There are 11 hidden switches. A switch that is on adds its own fixed numbers to the row, and there is some noise. The rows also spread widely along 16 directions, which tell nothing about the answers.
In the rows, zero is written as 128.
Known rows, each followed by its switches (1 for on, 0 for off):
[ 82 120 168 117 128 115  85 170 182  88 140 126 122  91  85 143 165 138
 170 103  85  86 112 130  84 145 136 160 134 161 164 117 117 149 157 152
 155  73 122 129 133 177 156] : 1 1 1 0 0 1 0 1 1 1 1
[ 68 139 109 150 125 129  59  87 133 112 152 107 137 118 165 114 121 154
 116 113 154 147 141 124 117 102 114 147  80 147  95 151 137  77  85 138
 135 159  70 117 130 153 111] : 0 0 0 1 1 0 1 0 0 1 0
[122 122 134 122 171 111 152 100 145  71 113 129 126 103 153 126 133 103
 133 145 133  95 129 132 165 123 129 109 124  91 125  78  97 134  83  90
  99 128 172 101 149 123 146] : 1 1 0 0 1 0 1 0 0 1 0
[118 169 120  88  92 133 122 120 100 128 166 116 140 125  89 158 139 128
  98  78 156 146 187 134  92 115 147 101 137 141 141 161 130 153 119 154
 113 183 168 157 135 110 102] : 0 0 0 1 0 0 1 1 0 1 1
[172 131 111 132 145 106 111 113 157 156 158 141 147 141 154 106 151 138
 123 120 116 128 144 141  97  61 126 122 126 119 113  97 127 110  73 163
 148 113  82 118 122 111 143] : 0 0 1 0 0 1 0 0 1 1 1
[ 90 127 109 167 109 150 164 100 190 150  99 127 145 102 147  86 151 144
  89 141 117 169 139 153 215  84 110  80 147 102 111 171 137  69 156 148
  80 147 100 136 124 173  60] : 0 0 0 1 1 0 0 0 1 1 0
[ 41 124 133 135  81 144 124 113 102 135 148 122  95 114 133 188 105 158
  75 143 105 102 120 183 135 101 124  89 109 199 179  85 153 102 116 152
 109  79 113 115 125 145 132] : 0 1 0 1 0 0 0 0 0 0 0
[130 118 151 124 109 110 135 128 101 116 119 157 137  95  61 144 161 118
 130 114 118 115 134 120 102 154 147 146 156 139 166 166 136 158 155 174
 121 127 130 144 136 132 114] : 1 0 1 0 0 0 1 1 0 1 1
[200 128 113 149 146 143 156 101  83 183 138 161 136 203 135 101  96 161
  90 163 165 141 176 144 145 130 129  61 136 114  91 143 140 132 100 125
 113 151 155 141 126  75 119] : 0 0 1 1 1 1 1 1 0 0 0
[121 120 158 121 153 124 112 113 122 112 108  96 120 132 137 128 118 198
 144 143 152 126 203 153 103  94 116  93 116 127 100 134 131 135  53 121
 128 165 122 104 136 115 127] : 1 1 0 0 0 1 1 0 1 1 0
[167 128  93 156 163 125 116  99 176 156 124 127 176 138 158  95  83  76
 106 131 135 127  49 108 160 136 127 159  93 128 132 187 119  84 122 134
 135 128 110 140 118 120 142] : 0 1 0 0 1 1 0 1 1 1 0
[203  76 143 105 104 143 112 138  94 123 121 131 148 163  69 130 112 127
 118 148 133 143 108 102 112 215 130 150 167 134 166 183 103 156 126 134
 103 152 169 179 116  95 152] : 0 0 1 0 1 0 1 1 0 1 0
[117 143 108 156 136 144 138 103 120 173 132 128 112 199 168 122  70 188
 116 150 161 134 169 151 147 150 121  47  77 125  73 143 131 117  68  74
 116 170 157 165 142 117 141] : 0 0 1 0 0 1 1 1 1 0 1
[136 120 116 172 123 105  80  89 138 137 151 166 142 112 122  47 174 129
 113 140 126 160 110 121 126 125 125 164 119 120 107 131 129  62 126 171
 137 109  63 116 127 131 140] : 0 0 1 0 1 0 1 0 0 0 1
[108 122 118 155  98 108 184 131 104 160 114 187 124 123 118 142 141  99
 141 127 124 148 149  83 106 132 152 122 112 129 136 149 146 124 144 166
 112 145 109 164 137 161  96] : 0 0 1 0 1 1 1 0 1 0 0
[168 140  66 137  81 104 115  86 101 158 176 124 130 157 140 125 141 135
  71 129 118 141 117 166 130 134 121  92 127 147 129 100 116  80  72 142
 127 134 120 133 127  90 138] : 0 0 1 0 1 0 1 0 0 0 1
[135 115 112 128 118 147  99 116 151 114 149 144 145 136 127  97 153 131
  93 123 120 147 118 109 149 116 113 130 144 122 125 149 111 104 110 135
 106 136 103 167 113 133 128] : 0 0 1 0 1 0 1 1 1 1 0
[117 162 109 152 161  92 151 117 119 131 124 107 128 128 119 118 106 113
 168 105 137 156 169  86 132 178 143 113 111 137  75 139 147 163 132 136
 137 151 147 130 169 120 104] : 1 0 1 1 0 0 0 0 0 1 0
[178 141 105 130 134 119  96 108 166  93 157 139 158 142 137 116 181  93
 126 101 135 101  88 139 141 160 120 163 142  90 127 152  83 123 138 125
 153 137 143 113 131 130 130] : 1 0 0 0 0 1 0 0 1 1 0
[200 147 108 122 140 145  90 170 130 123 155 114 161 177 117 145 130 124
 150 103 160 121 140 103 103 190 140 158 163 119  92 193 103 163 136 117
 169 193 165 125 108 136  91] : 0 1 1 0 0 1 0 1 0 1 1
[125 152  84 148  87  67  96  87 112 104 164 117 123 137 134 169 156 112
 134  99 130  76 103 168 104 203 130 138  90 135 116 118 112 113 109 132
 170 155 143  84 172 152 123] : 0 0 1 1 1 1 0 0 0 1 1
[207 106 104 155 114 151 120 113 121 190 149 159 134 187 115 115  84 157
  96 154 109 149  96 127 134 174 114  93 134 157 146 157 115 112 105 139
 104 100 120 204 118  85 182] : 1 1 1 0 0 0 1 0 0 1 1
[147 159  61 131 134  93 150 135 146 128 138  74 155 132 142 142 100  70
 148 108 114 149  88  90 164 195 137 135 121 144 105 127 111 124 133 132
 153 151 162 120 145 126  98] : 0 0 0 1 0 1 1 0 0 1 0
[188  57 131 103 131 138  82 158 170  86 141 135 151 106  93 102 189 146
 152 156  51 149  99  85 149 140  90 165 183 112 136 101 110 129 122 149
 121  97  74 158  97 129 153] : 0 0 0 1 1 1 1 0 1 0 0
[187 117 153  87 145 133 156 157 207 166 141 108 162 133  93  92 128 117
 142 121  92 160 141 144 112  98 137 101 166  91 158 125  92 150 133 136
  99 119 179 174 119 101 159] : 0 0 1 1 1 0 0 0 1 0 1
[ 67 143 123 167 104  80 187 106 139 142  92 129 110  87 109 103 147 113
 153 132 124 168 169 112 140 157 148  95 105 129 106 109 150 111 128 152
  91 132 143 128 171 153 112] : 1 0 1 0 1 1 0 0 1 1 1
[130  85 134  94 106 130 106  94 120 100 125 124 115 136 107 180  96 163
 113 121  95 100 100 128 130 167  96 102 100 152 173 156 118 167  64  98
  76 142 127 221 152 111 194] : 1 0 1 0 0 0 1 1 0 1 0
[156 113 132  61 125 141 102 104 121  95 160 102 139 120  90 159 125 156
 101 118 106 136 137 127 130 100 103  97 141 144 167 121 127 172  78 148
  90 134 133 180 127  71 175] : 0 0 0 1 0 1 1 0 0 1 0
[120 113 128 153 120 110 117 120  90 121 119 117 128  85  82 119 139 146
 134 150 111 149 147 109 130 157 126 136 141 164 122 122 161 115 123 178
 133 119  91 107 128 113 108] : 1 1 0 1 0 0 1 0 1 0 1
[108 115 119 106 158 149 143 156 117  71 119 103 134 111 157 185 146 123
 124 142 129  83 140 137 175 102 129 129 168 109 126  96 114 157 109 103
 138 159 144  71  98 153  61] : 0 0 0 0 0 0 1 0 0 0 0
[146 127 136 138 161 109 154  91 141 119 134 179 134  94 102 106 144 124
 121 133  97 111 126 119 171  98 119  95 126 123 147 130 152 143 147 178
 109  86 108 149 149 111 149] : 0 1 0 1 1 1 1 0 0 1 0

New rows. What belongs after each?
[ 88 125 141 141 128 137  82 141 139 114 144 129 126 110 137 123 149 142
 137 122 123 138 140 115  94 103 135 157 135 160 126 115 127 106 119 156
 139 101  88 106 116 155 119] : 1 1 0 0 0 0 0 0 0 1 0
[130 109 153 121 125 137 103 127 132  89 135 141 138 120 102 151 161 135
 115 126 124  80  97 157 123 130 128 151 156 128 174 144 106 143 153 151
 139 109 130 103 117 145 129] : 1 0 1 0 0 1 1 0 0 1 0
[175 124 122 124 135 168 120 152 136 157 143 121 139 154 118 144 108 163
 112 150 119 142 133 140 144 128 125  99 174 153 139 136 127 143 118 138
 114 113 137 151  92 105 133] : 1 1 0 0 0 1 0 0 0 1 1
[100 104 183  77 131 174 107 187 181  98 146 123 133  96  79 139 178 177
 129 132  88 118 154 152 119  55 121 112 188 124 178 106 113 161 146 157
 115  93 120 143  87 152 135] : 0 0 1 0 0 1 1 0 1 0 1
[122 131 120 129 144 114 135 135 149 114 156 158 127 120 126  89 154  85
 140 129 102 146 108  95 138 146 146 134 127 125 134  74 103 116 138 139
 121  79 148 148 137 126 164] : 0 0 0 0 1 0 1 0 0 0 0
[146 103 125 109 114 145 134 142 117 152 158 163 132 141 118 168 115 114
 102 121  87 125 104 109 106  96 134 122 146 171 187 106 131 155 118 168
 109  74 106 186 109 111 162] : 0 0 1 0 0 0 0 0 0 1 0
[ 82 161 125 110  76 119 134 146 149 112 141  97 120 114 102 148 160 106
 127 101 126 141 127 152 116 163 143 117 144 149 155 118 100 118 160 138
 117 129 191 114 141 151 115] : 1 1 0 0 0 1 0 0 0 0 0
[ 65 123 173 117 146  90 108 133 183  85 122 114 126  87 120  95 170 123
 180 102 123 116 175 132  84 103 143 149 110 102 108 105 114 127 119 132
 139 131 135  94 163 175 123] : 0 0 1 1 1 0 0 1 1 1 0
[ 84 135 107 134  66 135 146  84 126 119 130 137 111 137 133 163 142 153
  79 125 132 120 123 169 172 138 107  68 121 128 145 158 121 114 124 126
  88 161 138 155 148 158 108] : 0 0 1 0 0 1 1 0 0 1 0
[136 104 143 157 146 153 116 131 150 102 114 120 131 149 123  96 127 161
 113 184 136  96 110 169 194 179 117 108 167 114 108 135 106 108 156 111
 132 116 161  76 116 150 102] : 0 1 1 1 1 1 1 1 0 1 0
[152 119 130 151 125 154  78 159 131 143 152 102 126 182 123 138 112 194
 148 141 128 116 152 152 100 186 122 114 147 157 103 145 106 127 113 121
 167 133 133 123 114 140 123] : 1 1 1 1 0 0 1 0 1 1 1
[101 145 139 136 150 118 148 111 141 120 139 172 132 126 125 115 122  85
 131 120 138 116  98 107 133 143 148 134  92 113 143 132 117 138 160 138
 123 108 153 146 151 137 159] : 0 0 1 0 0 1 1 0 0 0 0
[138 160  87 171  97 104 128  81 115 166 144 120 118 164 143  92 128 156
 108 128 150 171 158 147 148 167 122  84 104 126  69 143 137  90 100 123
 121 171 133 133 157 114 117] : 0 0 1 0 0 0 0 0 0 0 1
[139  99 146 158 131 110 131 112 114 122  89 145 125 127 120 114 134 133
 141 148 142 126 143 124 121 164 136 143 125 112 107 163 130 120 114 118
 114 159 129 112 144 142 104] : 1 1 1 0 1 0 0 1 0 0 0
[135 133 139 131 133 119 145 120 125 136 141 144 132 130  98 107 116 115
 125 136 129 145 144 111 117 133 142 106 134 139 138 119 132 134 136 170
 113 108 147 138 139 108 146] : 0 1 1 1 1 1 1 0 0 1 0
[106 130 125 131 151 111 125  95 198 130 123 125 140 127 173  91 118 126
 142 127 122 135  99 137 143 106 116 117  75  96 114 136 106  92 102 104
 117 134 124 142 154 146 159] : 0 0 0 0 0 1 1 0 0 0 0
[206 119 121  84 140 129  62 192 133  79 168 112 158 152 114 135 184 139
 174 103 115 128 150  84  83 158 122 181 187 118 102 131  89 167 111 129
 177 158 134 124 103 130 106] : 0 0 0 0 0 1 1 1 0 1 0
[131  71 175 150 186 152 112 111 126  98  76 138 150  84 114 111 113 148
 111 185 137  99 116 131 165 103 121 162 149 128 139 146 154 126 105 139
 110 109  89  86  98 121 122] : 1 1 0 0 0 0 0 1 1 1 1
[137 131 122 147 167 132 141 140 155 139 125 125 123 146 148 120 122 149
 139 148 116 105 132 158 169 149 127  92 141 122 105  92 118 132 118  89
 128 102 163 114 127 128 127] : 1 0 0 0 0 0 0 1 0 0 1
[115 138 126 118 103 139 133 129 124 140 136  92 119 146 103 153 103 159
 100 131 124 120 136 175 132 154 127  78 139 165 146 129 119 128 127 126
 117 128 170 126 130 117 119] : 1 1 1 1 0 1 1 1 0 0 0
[118 117 125 146 123 165 105  95 110 142 141 132 144 154 119 139  62 119
  74 145 158 114  83 139 135 173 131 131  95 152 154 172 119 109 114 111
 108 135 148 157 113 107 157] : 1 1 1 1 0 0 1 1 1 0 1
[118  98 157 102 120  85 148 133 143 101 103 138 140  68  83 108 168  93
 151 140  99 139 122 105 109 127 144 157 134 112 157  90 124 123 118 157
 104 112 139 121 141 126 150] : 0 0 0 0 0 1 1 1 1 0 1
[111 110 145 112 165 152  98 135 182  71 145 126 141 116 132 130 141 119
 139 140 117  98 105 125 147 139 120 145 127  93 126  98  85 139 115  93
 121 123 153 121 117 148 156] : 1 1 1 1 0 1 1 0 1 0 1
[127 144 134  87 125 150 128 129 140 113 144  78 134 143 119 163 124 161
 102 105 143 115 181 177 128  92 120  76 154 116 132 152 114 164 107 119
 125 187 169 116 122 114  89] : 0 1 1 1 0 0 0 0 1 0 0
[168 144  65 156  97  83 133  92 109 136 153 142 135 150 146 103 162  96
 116 125 134 153 123 112 136 177 131 130 116 103  87 116 106  87  90 131
 137 168 131 121 146 113 113] : 0 0 1 0 0 0 1 0 1 0 1
[109 157 112 124 147 153 118 134 139 132 152  88 147 145 132 116  95 111
 113 119 152 153 121 122 141 151 141 122 121 152 131 144 109 120 132 121
 134 131 167 139 113 105 132] : 1 0 0 0 0 0 1 0 1 0 0
[131 124 136 123 113 135 112 154 133 139 155 137 132 167 132 149 120 112
 148 122 135 131 134 113  71 150 147 146 118 134 125 121 105 131 121 133
 144 135 150 134 122 141 139] : 0 1 1 1 0 1 0 0 1 0 0
[ 32  94 172 142 121 180  95 145 157  93 123 160 116 110 147 144 126 153
 136 166 131 122 123 116 132 113 126 145 120 131 140 110 118 106 126 117
  95 108 112 134 101 200 140] : 0 1 0 0 0 1 1 0 0 1 1
[ 99 134 117 170 149 107 116 105 160 137 117  87 124 144 197 123 116 158
 140 147 149 100 150 201 129 114 129 110 107 106  67  86 109  82  75  90
 151 146 132  37 140 164  89] : 1 0 1 1 0 0 0 0 0 1 1
[184 104 151 123 167 121 162 132 172 133  96 140 150 146 134  94 136 115
 162 144 136 141 136 123 131 130 134 126 144  64 109 135  99 150 120 106
 106 149 164 128 134 120 131] : 1 0 1 0 0 1 0 0 0 0 0
[ 55 147  79 172  58 139 119 134  94 144 161 156 111 167 174 199 123 105
  95 121 144  97  79 147 116 169 147 141  95 172 141 126 117  83 146 133
 156 125 119 111 119 198  87] : 0 0 1 0 0 1 1 0 0 0 0
[127  96 131 121 113 155 153 129 138 122 116 142 127 130 120 121 122 126
 106 165 113 173 139  95 170 137 123  99 156 122 117 104 128 131 110 127
  59 131 146 163 121 125 130] : 0 1 1 1 0 1 0 1 0 1 0
[116 151 114 123 137  87 123 118 177 108 147 108 128 138 141 113 125 110
 168 108 121 122 117 124 115 177 132 114  85 109 110 103  84 130 101 100
 142 138 180 141 169 138 175] : 0 0 1 0 0 1 1 0 1 1 1
[ 77 144 124 126 110 115 122 111 111 120 144 137 128 108 122 119 139 104
  95 111 137 145 141 119 110  99 145 130 119 157 138 115 135 107 118 170
 116 118 118 123 135 127 118] : 0 0 1 0 0 0 1 1 0 1 0
[ 62 147 129 166  83  88 159  82  99 121 115 152 104 126 122 102 140  88
 126 136 171 138 139 136 118 200 160 120  79 117 125 125 117  82 141 125
 116 150 190 107 177 149 128] : 0 0 0 0 1 0 1 0 1 0 0
[ 66 148 147 108 132 107 137 167 196 122 135  88 131  97 108  89 141 106
 147 113  98 146 128 132 110 111 153 120 137 158 147  76 105 110 151 161
 138  69 162 108 138 148 141] : 0 0 1 0 0 1 1 1 1 1 0
[ 97 124 143 125 147 149  70 167 215 120 132  82 155 114 139  84 144 145
 142 112 117 153 124 124 122  92 123 163 143 128 104 161 104  92 137 130
 150 136  93 110 100 175  96] : 0 1 1 0 0 0 0 1 1 0 0
[106 116 147 122  96  96 121 101 128  89 126 143 122  91  98 132 179 128
 153 126 118 142 154 117 114 156 124 140 119 104 119 114 133 138 115 145
 100 152 133 129 164 146 136] : 0 0 0 1 0 1 0 0 0 1 1
[130 104 133 147  95 114 139  94 100 158 108 146 141 121 117 120 122 103
  98 144 147 156 108 131  94 121 146 156 121 135 160 159 128  85 117 165
 103 141 108 122 128 115 114] : 1 0 1 0 0 0 1 0 0 0 0
[131 141 133 162  97  86 117 113  79 139 134 153 114 121  77 102 149 147
 157 126 133 155 165 105  93 196 141 130 114 153 111 161 151 119 143 171
 145 142 123 135 163 122 125] : 0 1 0 0 0 0 1 0 0 0 1
[135 133  82 166 133 104 130 156 200 156 143 105 141 166 179  82 121  88
 155 134  97 141  61 129 145 184 136 139 116 126 101  93  69  62 140 102
 169  93 150 109 135 163 130] : 0 0 1 0 0 0 1 0 1 0 0
[136 148 119 146  97  76 180 104 133 143 115 164 126 121 114  98 175  87
 130 114 135 138 152 132 109 138 153 106 121  99 120 135 114 100 133 147
 116 150 157 121 163 140 105] : 1 1 1 0 1 1 1 1 1 0 0
[151 137  77 115 130 120 148 136 129 123 131  94 146 121  99 137 112 100
 121 125 111 167 111  76 183 195 127 115 148 143 112 126 141 154 118 121
 101 154 158 167 124  99 123] : 0 0 1 0 1 1 0 1 0 0 1
[ 54 142 147  80 122 139  96 124 146  96 145  63 144  80 106 162 130 125
 114  90 135 129 145 148  97  81 132 146 124 155 165 137 126 140 118 145
 120 144 133 112 118 130 113] : 1 0 0 1 0 0 0 0 1 0 0
[ 91 122 104 146  65  99 178 161 142 154 129 135 120 132 122 128 136  61
 155 128 100 187 118  82 101 194 167 134 136 144 135  76  94  93 153 151
 103 109 176 149 146 169 115] : 0 0 1 1 1 0 1 0 0 1 0
[196 104 130 127  98 144 150 149 119 119 149 191 129 163 110 120 189 105
 123 146 126 142 151 114 127 171 140 123 188  74 124 102  88 147 130 124
 104 135 180 151 118 125 127] : 0 0 1 0 0 0 0 0 1 1 1
[167  91 139 119 172 111 140 147 121 123 103 130 138 142 142 130 109 134
 176 156 122 133 150  91 105 126 132 139 125 110 101 103 124 156  75 122
 134 148 122 118 130 116 131] : 0 0 1 0 0 1 1 0 0 0 0
[113 170  96 131 114  81 113 142 123  88 183 139 112 119 104 161 185  87
 176  64 104 111 158  88  85 197 149 137 120 138 100  96 112 165 129 139
 163 135 156 139 167 155 128] : 1 1 1 1 1 0 0 0 1 1 1
[123  75 174 154 164 135  91 106 143  99 108 161 135 115 115 112 120 157
 139 149 120  76 113 130 124 138 115 150 110 119 138 171 127 128 120 125
 126 111  90 135 140 154 150] : 1 1 1 1 1 0 1 1 1 1 0
[154 134 133 127 166 107 127 168 171 104 138 111 149 119 124  71 178  87
 160 132 121 142 131 122 119 131 156 159 187 108 111  65  77 117 148 146
 159  92 164  57 119 130 107] : 1 0 1 0 0 0 1 0 0 1 0
[111 123 131 143 126 179 132  93 135 140 135 158 131 157 140 146  90 158
  95 148 150 124 132 138 169 140 113  86  99 119 129 170 140 142 116 109
  84 146 141 188 126 130 153] : 0 0 0 1 0 1 0 0 1 1 1
[ 99 131 115 147 107 121 174 121 157 136  95 125 136 121 144 115 122  88
 132 146 139 170 113 111 169 161 142 124 126 109 121 134 115  98 148 125
  89 150 167 123 141 156 100] : 0 0 0 0 0 1 0 0 0 1 0
[144  92 129 154  99 130 136 131  95 130 122 184 126 143 109 139 116  99
 124 165 118 119  84  93 128 214 140 151 119 144 158 133 118 113 131 122
 114 111 150 163 128 133 157] : 0 1 0 0 0 0 1 1 1 0 1
[133 100 144 118 127 138 128 133 119  86 135 165 127 132 122 132 170  97
 119 154 143 113 119 127 133 145 142 150 161  93 142  84 100 141 132 125
 107 119 167 101 114 135 131] : 0 0 1 0 1 1 0 0 0 0 0
[126 141 104 106 155 131 122 148 144 124 154 101 142 132 136 145 117  89
 113 113 120 116 101 124 130 121 146 135 143 155 145  80 109 137 113 124
 133  98 153 113 104 111 136] : 1 0 1 0 1 1 0 1 0 0 0
[145 141  91 145  70 126 134 141 130 184 148 138 137 167 130 150 118 108
 130 117 127 168 115 113  92 178 147 125 119 150 142 153 118 104 126 143
 116 147 151 179 125 143 132] : 0 0 0 0 1 1 0 0 0 1 1
[169 134 129 123 171 132 138 150 132 159 135 138 164 119  93 113 122 100
 117 105 112 136 128  96 118  91 147 141 161 159 150 160 147 158 149 190
 141  93  99 144 106  93 112] : 1 0 1 0 0 0 0 1 1 1 0
[146 118 114 142 121 112 154 117 118 138 120 124 135 124 127 129 125 112
 126 140 120 139 136 123 127 134 134 118 133 131 126 121 122 111 105 140
 121 141 131 120 134 115 104] : 1 1 0 1 0 0 1 0 1 0 0
[152  93 135 127 103 147 103 127 114 143 119 102 127 176 124 153 105 194
 112 157 136 122 140 170 127 159 103 103 139 135 117 155 131 131  95 108
 117 168 134 128 118 125 112] : 0 0 1 1 0 1 0 1 0 0 0
[ 98  87 155 127 140 157 110 124 135 114 117 141 139 100 109 129 117 129
 109 158 116 147  95 102 139 112 125 154 139 152 165 119 142 136 123 158
  84  84  90 151 105 123 158] : 1 0 1 0 0 1 0 0 0 1 0
[160 107 154 123 114 109 103 100  92 120 130 155 132 152 112 142 135 144
 134 118 151  98 141 142  71 142 130 145 116 116 148 182 117 144 104 144
 138 163 122 136 147 124 139] : 0 0 1 0 0 0 1 0 0 1 0
[ 94 154 151 109 129 105 111 133 191 151 133  76 136 117  94 102 114 161
 134  94 113 121 135 169  97 103 131  94 104 165 156 175 125 112 139 155
 148 118 133 142 148 136 148] : 0 1 1 0 1 1 1 1 1 0 0
[150 129  99 124 185 127 110 158 173  77 136  91 138 126 156 136 133 127
 163 128  93 101 111 107 179 160 114 125 153 123 101  97  91 146 104  90
 152 121 142 118 123 144 119] : 1 1 0 0 1 0 1 0 0 1 0
[104 124 125 133  83 131 152 133 113 124 125 165 118 122 125 115 162 123
 111 149 129 177 168  98 128 115 138 108 147 128 116 100 129  97 114 152
  83 137 135 139 126 144 103] : 0 1 0 0 0 1 1 1 0 1 0
[178 139 115 129 150 104 162  96 133 162 128 115 143 146 130  94 112 139
 113 136 140 138 160 157 138 108 132  74 125 101 113 128 122 122  82 131
 124 154 153 124 143  79 129] : 0 0 1 0 0 0 1 0 1 0 1
[117 105 148 108 108 115 118 151 113 126 111  98 136 124 115 133 130 141
 141 131 136 145 159 127  75 123 141 147 143 142 132 130 121 119  98 141
 129 162 134 104 121 134  93] : 0 0 1 0 0 0 1 1 0 0 0
[128 117 110 163 126  99 115  73 123 165 116 103 143 126 144 101  78 132
  95 153 137 138 111 149 127 122 124 127  82 148 107 136 150  68  72 139
 125 139  95  96 137  97 133] : 0 1 1 1 0 0 0 1 1 0 1
[ 81 144 136 139 105 162 126 116 149  89 140 175 140  97  90 138 171  98
 104 113 143 120 102 113 160 153 136 139 146 108 159 183 110 134 189 144
  91 145 144 157 120 180 113] : 1 1 1 0 1 1 1 0 0 1 1
[ 71 123 112 168 144 180  50 116 119  98 151 117 130 163 155 139  98 162
  97 136 159  89  96 136 159 183 112 151 102 165 101 164 122 104 128 100
 159 128 103 111 109 160 113] : 1 0 1 1 0 0 1 1 1 1 0
[135 138 117 111 149 121 154 124 145 114 130 137 167 104 116 120 130  49
 125 113 137 149 115  76 129 121 155 160 132 114 136 127 116 133 131 146
 111 136 151 135 121 114 115] : 1 0 0 1 0 1 1 1 1 1 0
[111  80 163 121 146 146  94 128 122  93 103 126 117 120 124 138 107 177
 145 154 119 124 154 103 129 139 111 127 124 141 122 138 142 148  78 106
  98 140 112 159 130 137 150] : 0 1 0 0 1 0 0 1 0 1 0
[140 140 136  83 130 133 155 118 135 105 137 108 144  95  80 125 176 130
  85 112 125 134 165 161 149  68 129  86 180 110 164 125 121 151 128 166
  99 141 153 120 112  91 111] : 1 0 1 0 1 1 1 0 1 0 0
[125  80 207 127 146 150 137 131 107  79  94 192 131  94  59 115 156 145
 146 151 134 106 150  98 133 140 130 148 157  98 157 193 138 179 176 162
 107 137 121 146 131 142 122] : 0 1 1 0 0 0 1 0 1 0 0
[135 115 116 150 142 130 162  81 124 152 100 120 143 157 161 139  55 109
 110 158 164 124 107 139 156 153 131 109  82 115 123 153 132 115  96 105
 108 159 160 124 143 111 133] : 0 0 0 1 0 1 0 0 1 1 0
[120 159 121  91 120 100 111  97 157 100 168 102 152 107  82 135 135  71
  92  76 121  90  80 158 126 146 136 134 114 147 187 142 110 143 154 161
 135 107 173 132 152 103 163] : 0 0 1 1 1 1 0 1 1 1 0
[ 83 111 159 141 122 136 170  95 132 126  91 146 126  94  95 107 120 139
  89 151 126 121 127 154 184 116 126  84 128 136 170 162 148 119 154 152
  83 106 136 143 143 130 126] : 0 0 0 0 0 0 1 1 1 1 0
[133 108 137 130 172 132 109 121 157 111 110 109 162 112 121  86 105 110
 138 135 134 149 125  86 133 138 128 159 121 114 106 166 119 117 108 120
 116 155 119 138 123 120 123] : 1 1 1 1 1 0 1 1 1 0 0
[179 107 143 137 110 138 135 124 134 174 110 130 147 171 105 128  84 145
 148 122 144 163 149 103  94 173 128 119 122 117 122 237 124 147 127 132
 103 195 141 197 145 133 120] : 0 1 1 1 1 0 0 0 0 1 0
